The rows come from 4 hidden closed curves, with some noise, and rows from the same curve form a group. Each curve winds through 8 dimensions. The rows are also pushed far along 5 directions, which tell nothing about the answers.
In the rows, 128 means zero.
Known rows, each followed by its group:
[138 108  86 125 125 146 109 186 102 133 123 127 131  85 151  86 132 107
 106]
Z_610
[152  68  46 147 130 107  93 193 119 136 124 209 115 122 166  97 166  74
  81]
Z_610
[126 145 126 155 138 126 117 170 119  95 111 115 155  82 169  98 103 153
 104]
Z_610
[152 198 134 138 162 123 179 151  81  98 143 100 101  50 158 137 109 110
 104]
Z_610
[121 111 137 137 137 126 149 144 123  77 108 134 138 135 131 167 145 153
 115]
Z_392
[161 148 109 150 158 159  81 110 115 146 170 102 153 100  90  95 145  65
 178]
Z_610
[138 183 197 151 134 134 129  96 103 120 139  79 154 125 125 123 145 131
 158]
Z_992
[159  99  76 164 152 148  99 233 120 114  95 121 196 119 170  99 163 127
  60]
Z_992
[123  62  89 120 144 163  73 153 141 127 103 160 194 174  71  99 163 132
 147]
Z_392
[ 86  88 100  85 153  92 105  94 165 130 106 185 120 189  79 137 130 156
 155]
Z_392
[147  68  90 140 134 124  72 138 149 143 134 191 146 159 119  86 149 109
 140]
Z_370
[132 122  74  82 134 123 110 158 148 136 121 187 136 152  97  90 148 129
 123]
Z_992
[144 180 148  88 164 125 150  90 123 116 155 106 134 132  79 122 137 128
 155]
Z_610
[125 128 102 100 114 104 124  89 129 156 151 149  91 156 100 128 147  89
 138]
Z_992
[123 151 165 124 152 151 156 125 125  96 109  83 160 128 114 145  98 177
 131]
Z_392
[156 120  73 124 160 142 114 175 124 115 123 130 179 110 123  83 132 115
  83]
Z_992
[121 155 212 194  99 166 100 128 133 126 117 103 163 105 134 128 112 177
 180]
Z_610
[141  97  84 136 156 130  88 187 104 148 110 175 142 124 118  92 165 116
 117]
Z_610
[128 108  89  90 119 126 146 120 131 132 146 142 119 116 105 100 110 119
 102]
Z_610
[133 111  70  79 123 149 128 144 147 126 133 126 162 142  75 103 157 130
  98]
Z_370
[101 102 144 152 126 141  64 125 136 144 102 132 160 152 117 103 126 146
 176]
Z_992
[110  99 199 164 117  97 123 101 147 110 106 119 138 174 172 141 117 185
 140]
Z_992
[154  58  62 133 144 126  90 174 157 126 127 184 139 164 121 113 165 116
 125]
Z_610
[141 171 191 139 132 107 144 100 116 109 156 149  85  91 147 139 121 128
 180]
Z_370
[136 108  86  91 113 126 146 161 143 120 138 160 108 121 120 129 155 123
  97]
Z_370
[143 209 161 154 164 171 111 113  88 137 143  79 169  68  94 103 110 110
 170]
Z_392
[138 176 146  80 126 147 191 111 120 112 139  46 144 129 112 118  99 159
 101]
Z_392
[104 151 169 127 145  99 178  74 114 126 138 106  59 105 141 188  78 129
 142]
Z_610
[111 193 179 130 121 144 122 102 129 103 124 102 157 111 101 122 110 160
 172]
Z_370
[126 159 147 161 140 131  93 176 133 131 100 127 164 131 139 127 162 153
 136]
Z_992
[158  69  67  70 128 142 155 181 135 121 132 159  98 161 123 136 163 111
 104]
Z_370
[ 93  95 143 148 139  92  85  74 166 165 106 147 135 207 113 144 127 154
 152]
Z_392
[142  89 107  98 127 138 119 194 148 123 102 169 156 163 134 106 168 157
 103]
Z_992
[113 151  76 130 142 131  85 156 150 149 107 145 151 131 111 124 135 123
 131]
Z_992
[ 88 116 174 119 129 112 132 130 176  73  76 130 173 196 126 162 146 218
 134]
Z_392
[117 131 127  93 117 124 115  72 141 135 148 141 141 170  65 114 152 113
 165]
Z_392
[135 130  82 108 140 127 111 110 129 110 141 119 173 132  98  78 124 102
 118]
Z_610
[104 133 146 107 143  79 124  17 139 179 160 160  68 168  79 148 115 103
 183]
Z_392
[127  79  52 121 102 127  64 181 147 131 111 169 176 145 142  57 155 107
  93]
Z_370
[163 106  75  43 132 112 171 131 123 130 166 165  68 151 109 138 179  73
 111]
Z_370
[134 160  93 136 150 127  86  81  91 167 160 132 116 113  82 109 141  38
 175]
Z_992
[120 132 196 200 119 109  95 113 112 125 127 124 137 116 168 124 139 144
 156]
Z_392
[104 105 129 147 132 118  39 117 176 170 115 205 161 160  80  88 136 163
 184]
Z_992
[140 132 139  81 178 102 179  99 126 107 151  94  92 129 126 150 124 135
 127]
Z_610
[115 103 105 157 125  97  53 154 155 154 111 198 150 148 151  93 156 120
 132]
Z_370
[106 162 150 133 119 112 144  56 139 137 141 128 115 154  90 164 109 128
 149]
Z_392
[155 129  75 104 148 113 125 188 129 120 119 169 147 141 130  99 172 121
  80]
Z_370
[128 130  58  94 115 175 103 145 129 152 128  97 175 125  83  84 130  91
 115]
Z_392
[140 104 123 158 106 138 101 148 121 140 146 153  89 102 159 137 143  81
 167]
Z_610
[110 126 140 146 157 142  75  76 128 129 143 118 170 105  79 102 120 110
 187]
Z_392
[130 158 116 163 108 157  91  96 119 163 155 134 137  93  87 107 110  78
 163]
Z_992
[ 89 153 170 148 103 138 136 121 164 115  95 120 150 148 112 170 107 200
 133]
Z_370
[122  99 145  93 114 133 117  85 144 161 154 152 104 138  98 107 120 119
 166]
Z_992
[103 123 120 114 113 123 151 137 167  94  83 104 196 195 106 140 137 208
  64]
Z_370
[115 197 180 179 155 136 111  75  89 144 140  88 127  69 117 137  83 107
 182]
Z_610
[107  85 132 121 110 112 124 162 156 134 100 180  78 161 161 176 151 152
 140]
Z_370
[152 174 102  91 129 135 138 125  99 144 169  78 128  87 116  74 140  89
 112]
Z_992
[142 109  87 180 158 129  71 162 114 162 129 168 128  88 143 115 136  78
 131]
Z_392
[121 175 193 137 150 104 156  90 122 114 123  93 129 141 131 146 108 176
 137]
Z_392
[123 135  65  79 147 140 135 126 143 149 133 116 160 137  60 110 129 127
  91]
Z_370
[144 171 131  78 136 123 181 144 122  96 132 113 124 111 128 124 123 150
 100]
Z_992
[153 174 106 149 161 130  70 139 116 147 136 159 179 118  99  72 160  95
 149]
Z_370
[139 180 115 100 125 145 160 144 120 134 143 120 105  91 108 146 139 107
 124]
Z_370
[138 106 102  90 132 123 126 171 128 130 129 144  98 127 149 120 158 115
 129]
Z_610

New rows. What belongs after each?
[110 115 116 148 141 105  62  80 149 169 124 161 158 181  81  94 136 129
 160]
Z_392
[113 118 118 121 132 116  89 116 121 134 117 162 165 155 106  86 149 120
 138]
Z_610
[115 151 166 141 127 126 166 108 126 103 132  63 122  91 164 160  94 141
 110]
Z_392
[124 207 118  93 138 125 167 119 112 127 147  83  94  90 122 148 117 103
 128]
Z_992
[132 170 143 169 148 123 120 153  96 101 124 101 153  57 168  95 102 131
 114]
Z_610
[105  94 125 154 111 109 134 161 150  94  86  92 159 154 178 137 125 187
  68]
Z_392
[112 147 113 101 141 120 128 150 134 115  99  98 170 144 138 103 129 155
  99]
Z_370
[126 119  65 102 122 130 103 173 143 142 105 129 168 164 128 103 163 114
  84]
Z_370
[134 137 110 144 144 115 119 104 110 142 143 116 136 125 113 106 132 108
 118]
Z_392
[127  88 102 101 107 157 111 137 135 153 136 148 122 125 107 101 126 108
 140]
Z_992
[126 132 138 108 136 144 113 156 162 123 111 122 168 147 108 104 139 187
 136]
Z_610
[123 167 178 158 107 164 105  90 117 112 140  71 165 109 113 115 113 125
 181]
Z_610
[133 140 184 171 151 124 137  63 110 135 159 111  96 102 117 160  99 119
 179]
Z_610
[137  86 111 163 138 112 114 183 144 115 104 189 134 126 177 129 125 146
  94]
Z_992
[133 103 152 155 141 108 129 139 150 131 126 177  93 128 139 154 120 170
 136]
Z_610
[109 120  99  40 108 126 180  86 144 100 139  98 136 168  78 124 129 144
  90]
Z_370
[150 118 167 125 146 128 164 114 139  77 131  86 161 162 134 126 124 176
 118]
Z_370
[115 102  94 137 133 119 106 118 124 137 117 142 126 161 113 135 137 108
 133]
Z_992
[118 103 145 186 103 151  55 136 153 133 113 149 158 144 134 120 137 132
 187]
Z_610
[118  47  55 116  99 107 102 163 134 145 122 221  99 143 131 108 156 103
  94]
Z_370
[141  89 180 174 122 132 142 172 132 108 109 126 115 129 181 159 140 185
 119]
Z_610
[154 118 143 165 131 152 118 156  92 160 152 156  77  59 151 148 136  74
 155]
Z_992
[126 121 183 156 117 129 152 154 123 111 110  88 114 122 173 156 134 175
 117]
Z_992
[125 103 135 107 101 110 154 109 140 170 142 181  41 141 145 166 110 116
 138]
Z_392
[149 126 105 121 152 140 163 214 123  69 102 119 163  92 158 120 130 172
  57]
Z_392
[128 109  73 112 135 126  87 191 153 152 102 166 149 164 119 119 180 132
 115]
Z_992
[127 119 133 164 113 150 124 157 144 129 109 120 137 134 151 150 110 149
 120]
Z_370
[123 148  85  75 126 114 124 103 127 151 141  89 136 153  99  91 147 106
 110]
Z_392
[130  53 106  87 103 125 168 160 162  83 110 120 106 177 157 156 139 163
  94]
Z_610
[161  94  95 138 118 161 135 223 122  79 112  92 162 120 176 111 159 139
  82]
Z_610
[121  61 116 114 112 129 156 160 139 101 100 129 132 173 129 155 147 176
  88]
Z_370
[111  61 102 109 142 146  97 126 147 111 102 155 180 189  71 128 155 146
 142]
Z_392
[139 176  95 109 175 135 116 125 102 137 128  53 179 127 102  92 148 105
 106]
Z_392
[137 110  44  96 119 142 101 173 156 152 123 147 166 137 112  71 135 118
  83]
Z_392
[ 96  89 163 108 119 115 132  92 163 105 102 127 143 213 105 171 152 173
 151]
Z_392
[100 103 100  38 141 123 156 141 171  72  94 109 183 200  88 127 158 193
  97]
Z_392
[ 93  95 127 124 150 108 113 102 142 137 101 150 131 166 101 139 111 160
 145]
Z_610
[133 164 121  83 147 123 217  90 111  95 155  67  90 105 104 174 100 126
  95]
Z_992
[ 93  94 163 116 144 114 122  80 160 112 111  89 161 184 113 138 121 177
 142]
Z_392
[117 126 128 130 139 117 123  87 137 146 154 163  91  91 112 141  94 104
 156]
Z_392
[127 166 159 123 155 128 142 127 120 114 113  99 152 138 116 122 119 169
 131]
Z_392
[107 113 165 162 138 103 121 119 125 114 113 114 116 129 169 159 136 141
 140]
Z_392
[154 117  56 112 157 134 109 207 120 121 109 177 164 134 117  99 181 117
  91]
Z_392
[128 187 180 180 157 140  84 118  96 145 116  82 211 105 120  78 135 143
 136]
Z_610
[117 154 184 162 112 157 116  75 165 111 141  81 156 124 107 137  85 166
 185]
Z_610
[135 102 152 135 134 104 122 139 132 127 121 203 104 147 143 141 145 139
 146]
Z_992
[123 146 147 114 125 101 168 105 109  95 147 111  69  90 173 154 102 101
 138]
Z_610
[ 93  81 109 105  84  85 138 146 178 117  93 191  89 197 155 178 148 166
 106]
Z_392
[144 157 105  81 137 142 108 115 116 137 153 129 164 135  70  78 170  97
 148]
Z_392
[157 148 105  90 133 119 199 115 100 108 170 131  57 100 122 160 123  82
 110]
Z_610
[124 148  99 122 126 164 148 164 114 112 109  80 173 106 107 116 121 150
  80]
Z_370
[127 137 121 173 147 100  85 121 112 176 130 150 107 125 146 129 146  87
 148]
Z_392
[105 120  85  88 122 126 118 116 173 131 106 140 188 201  62 117 150 161
  95]
Z_370
[125 106 104  91 146 120 174 168 132 106 114 105 103 136 135 156 138 165
  84]
Z_992
[168 171 120  71 142 117 230 145  92 106 147  96  64 112 152 176 140 104
  79]
Z_370
[121 147 152 193 168 122  67 125 127 122 102 102 204 139 127  98 131 157
 145]
Z_992
[113 122 117  91 160 101 123  80 120 144 137 121 143 142  96  96 121 121
 122]
Z_610
[118 145 106  52 123 113 185 139 121  99 131  82 100 120 136 128 133 135
  89]
Z_392
[132 133 127 115 141 140 111 160 122 111 103 123 171 147 128  98 148 140
 132]
Z_992
[123  78 133 111 125  87 150 139 128 107 117 132 106 165 167 137 160 159
  96]
Z_392
[151 104 162 190 104 123 146 187  94  95 109 140 116 110 214 150 141 138
  96]
Z_992
[117 157 152 120 134 129 158  47 133 137 156  80 113 142  77 165 113 122
 148]
Z_992
